All groups share one centre, and each spreads out both ways along 10 directions, with some noise.
(in the rows, 128 means zero)
Some rows, each with its group after it:
[119 150 153 121  90 156  80  97 139 129  94 167 148 146 165 114 144] => Z13
[ 98  79 138 132 105 147 134 166 107 137 103 117 126 149 138 109  92] => Z699
[159 119 141 119 118 166  98  98 133 108 119 162  94  96 147 127 191] => Z442
[ 75  95 175 103 102  96  95 117  83 186 114 132  84 111  81 105 176] => Z969
[137 108  93 149 133 119 143 131 162 104 106 114 102 103 128 131 131] => Z442
[102 110 150 154 168 105 127 128 133 132  84 106  85  97  97 112 127] => Z969
[136 118 131 122  90 166 100 155 158 125 124 116 163 132 156 125 155] => Z13
[173  89 155 145 115  77 121 113 190 125  74  97 140 133 133 112  94] => Z699
[183  52 169  91 177 180 189 187  96 129 149 141 121 129 137 142 139] => Z969
[149 165 130 143 147 147 116 102 131 135 126 122 135 137 150 152 185] => Z699
[132 128 136 152 156 159 122 122  92 122  94 130 116 150 120 133 103] => Z13
[ 89 106 140 124 102 147  94 132 150 122 120 110 127 119 126  98 106] => Z13
[138 110  94 143  99 125 110 118 138 101  95 126 109 113 115 124 118] => Z969
[155  93 136 114  85 123  81 124 156 113 122 100 125  88  94 107 147] => Z442
[120 156  73 173 183 137 159 137 133 116 107 183  72 129 141 163 142] => Z969
[146  90 121 156 105 110 161 235 100 177 132 108 158 161 147 142 120] => Z13
[136 119 111 132 142 120 172 172 144 134 116 142 135 123 148 144 155] => Z969
[175  98 102 130  72 157 106 117 185  89 119 122 131 110 175 122 149] => Z699
[138 106 136 128 154 122 144 129 128 125 123 145 106 139 119 131  99] => Z13
[148 135 117 127 143 142 147 133 137 126 135 113 146 132 140 149 156] => Z13
[104 138  83 163 135 139 167 155 157 124  98 149 130 165 180 147 113] => Z442
[123 122 124 133 116 150 112 144 115 132 116 140 140 165 120 135 101] => Z969
[124 104 134 157 127 163 104 158 144 114  98 112 119 113 137 111 117] => Z13
[129 118 150 114 146 132 143 139 122 150 161  83 151 141 120 137 143] => Z969
[126 133 121 142 147 137 135 130 108 131 122 109 126 135 122 143 134] => Z442
[ 96 157 115 188 180 152 131 169 172 126 104  71 149 131 148 133 118] => Z442
[122  75 126 123  78 191  78 168 146 120 107 191 108 165 139 117  97] => Z442
[121 104 130 152 155 155 132 134 120 114  73 112 100 103 124 128 144] => Z442
[137 109 146 117 134 138 126 133 135 125 118 142 131 144 121 129 115] => Z13
[138 120  90 110  75 107 148 134 104 138 141 110 160 149 128 149 140] => Z442
[165 136 117 134 170 121 150 129 160 111 134 118 137 119 125 148 134] => Z699
[ 90 128 139 113 174  95 136 110 138 155 121 124  94 108  75 143 176] => Z13
[172 128 133 155 172 142 171 141 118 119 117 145 131 158 166 141  92] => Z13
[141  85 160  84 150 122 176 185 113 166 175 102 156 143 120 144 149] => Z969
[130 159  69 139 107  73 155 141 191 130 167  93 155 129 148 147 133] => Z442
[120 126 156 138 109 127 119 112 124 146  91 153 131 161 168 121 125] => Z699
[148 119 133 110 115 118 138 122 134 131 116 126 139 117 139 134 163] => Z442
[128 122 129 122 132 135 132 150 142 141 138 145 136 145 137 142 138] => Z969
[181 186 155 122 109 189  82 103 142 134 128 132 210 170 186 156 196] => Z699
[147 127 152 154 180 162 112 173 148 135 107  41 185 130 102 146 143] => Z699
[158 151 122 137 137 107 103 102 145 125 113 107 141 122  95 146 150] => Z699
[146  68 127 103 109 160 135 156 142 123 113 168 106 121 140 131 159] => Z442
[112 139 112 144 112 158 102 100 144 102 125 128  98 105 157 112 136] => Z13
[ 96 120 132 129 139 142 135 162 132 134 110 137 134 125 132 120 129] => Z699
[ 97 160 120 143 144 116 139 122 109 133  99 127 139 137 128 131 115] => Z699
[133 124  78 133  80 137 115 143 171 117 124 157 106  96 152 142 198] => Z969
[166 125  69 148  96 135 154 131 110  92  86 126 155 137 146 145 103] => Z969
[111 133 132 133 132 126 130 119  87 162 131 130 111 156 128 145 156] => Z699

New rows, each followed by its group:
[156  92 117 126 113 177 115 129 172  77 134 109 128 111 144 109  93] => Z13
[149  90 161 123 133 176 127 133  89 123  96 111 123 104 142 120 167] => Z969
[144 110 146 141 139 149 110 137 140 114  94  92 139 109 116 117 125] => Z442
[107 127 134 131 138 124 123 142 109 143 111 119 138 139 101 130 117] => Z699
[155 134 101 130 113 108 107 112 122 118 171  65 132 110  80 133 120] => Z442
[115 131 141 124 110 112 109 168 219 148 144 156 150 143 159 122 130] => Z442
[128  92 165 128  98 161 111 219 178 150 130 132 166 136 185 104 139] => Z13
[101 148 140 128 113 139 108 163 166 157 133 131 162 147 159 131 160] => Z442
[150 101 170  77  95 126 113 124 141 149 172 130 157 156 127 123 125] => Z969
[110 112 110 156  85 131 135 133 177 117  90  94 125 103 204 107 156] => Z699
[ 77 112 111 135 135 145 164 189 105 167 114 144 138 183 142 152 125] => Z442
[111 109 170 123 135 155 122 194 205 151 104 163 166 156 182 119 140] => Z442
[157 125 136 126 132 132 121 114 158 112 119 127 123 100 140 127 161] => Z442
[128  78  90 126  82 189 112 147  67 113 101 129 111 150 110 140 122] => Z442
[169 129 143 122  95 114 108  82 131 114  77 191 143 165 143 124  87] => Z13
[147 133 110 134 133 118 133 121 158 116 156 147 111 137 131 136 116] => Z442
[126 124 118 103  85  94 108 106 125 148 161 174  89 136 106 134 147] => Z442
[140 145 133 135 151 139 155 116 112 131 115 156 132 158 158 145 128] => Z442
[175 147 135 136 164 132 134 113 134 125 130 113 153 147 123 157 139] => Z699
[166  97 150 105 143 157 161 157 109 130 123 120 168 159 141 144 115] => Z442
[164 106 134 137 146 134 144 137 152 113 115 107 142 137 140 133 105] => Z699
[133 124 177 132 156 151 110 157 160 140 114 123 155 135 142 119 129] => Z442
[161 116 150 123  79 134  82 154 162 148  67 151 181 142 137 140 181] => Z13
[129  93 126 155 136 171 146 139 102 118 111 107 107 147 156 124 108] => Z699
[135 137 148 154 164 126 165 148 113 143 108 136 144 166 161 130  94] => Z13
[126 148 100 122  79  87 124 125 142 140 126 134 168 172 131 140  99] => Z969
[ 96  85 125 145  81 154 124 145 118 136 104 118 104 137 174 109 137] => Z699
[160 132 126 169 131 202  76 115 139  75  76  44 157  87 134 114 135] => Z442
[167 141 146 133  97 171  92  92 133 107  80 175 161 163 174 125 114] => Z13
[105 169 133 147 151 116  99  95 151 143 145 172  65 111 131 127 176] => Z442
[141 102 132 125 144 185 123 135  99 124 140 128  97 119 126 138 162] => Z969
[143 157 144 130 140 145 127 130 119 135 114 123 184 165 141 142 124] => Z699
[146 147  69 165 140 155 160 144 117 100  97 119 138 127 156 158 142] => Z969
[140 120 160 116 130 150  95 102 142 117  86 159 137 143 121 124 123] => Z13
[104 126 141 121 104  93 129 152 146 158 101 120 148 118 135 122 170] => Z969
[130 109 105 149 126 170 116 151 123 110  96 148 103 121 130 134 139] => Z969
[115 140 132 126 130 131 133 133 113 161 140 159 112 141 140 147 185] => Z13
[125 127 112 136 141 137 136 148 128 136 134 120 130 140 123 143 133] => Z969
[ 87  82 135 130  72 137 128 169 127 144  93 114 142 145 162  99 102] => Z699
[167  99 159 104 148 139 136 156 150 129 156 129 146 140 123 131 108] => Z442
[110 139 146 151 134 128  94 100 114 130  92 112 132 154 113 111  89] => Z969
[119 128 100 146 149 123 159 154 107 138 118 119 123 135 118 149 135] => Z969
[157 154 155 129 120 116 109 100  99 128 119  99 193 171 119 122  68] => Z442
[144 143 124 157 218 113 167 137 186 116 159  60 139 133 119 148  91] => Z969
[124 114 154 126  98 151  87 111 111 130  97 140 126 132 127 114 135] => Z969
[156 112 126 146 118 120 135 184 127 151  95 103 168 144 128 148 147] => Z13
[126 120 132 136  95 173  82 119 112 120 105 101 142 128 128 118 138] => Z969
[154 134 124 149  97 108  92  71 130 123  93 121 114 138 122 131 131] => Z699
[146 120  81 157 115 154 113 119  78  97 126  54 136 129  89 138  90] => Z442
[123 127 117 141 110 145 138 168 133 139 149 111 143 132 170 128 142] => Z13
[161 101 137 127 107 157 128 132 120 106  86 120 153 125 150 119 126] => Z969
[114 154  80 150 122 112 102  96 139 122 157  86 112 143  92 143 106] => Z969
[130  87 175  72 120 139  54  84 173 119  61 148 142 120  39 124 144] => Z13
[119 145 161 177 172 185 146 183  80 157 116 132 148 179 194 130 111] => Z13
[117 101 109 120  85 133 139 171 163 134 105 131 162 147 158 134 139] => Z442
[189  90  67 151 101 160 151 221 115 130 156  75 144 121 132 174 190] => Z13
[117 129 136 145 154 137 132 142 139 136 102 131 118 116 140 132 160] => Z969
[133  82 123 135 118 159  73 109 110 106 111 123  50  70  70 114 160] => Z442
[170 107 117 127 124 153 115 125 138 104 105 116 143 129 112 142 127] => Z13
[132 111 124 136 118 127 130 130 108 126  96 116 131 132 120 125 119] => Z969
[136 116  83 118 123 144 125 104  49 131 193 158  56 146  80 162 142] => Z442
[162 103 155  95 141 166 141 175 170 138 190  91 173 142 145 142 152] => Z969
[161 125  92 113  76 160 109 133 138 109 140 167 148 171 144 146 106] => Z969
[ 58 100 137 146 155 126 145 164  90 155 158 124  66 135 116 102  82] => Z13
[125 123 101 125 149 141 152 201 169 145 165 130 150 150 132 161 148] => Z969
[150 124 124 105 128 200 125 152 131 122 172 171 129 136 157 151 181] => Z699
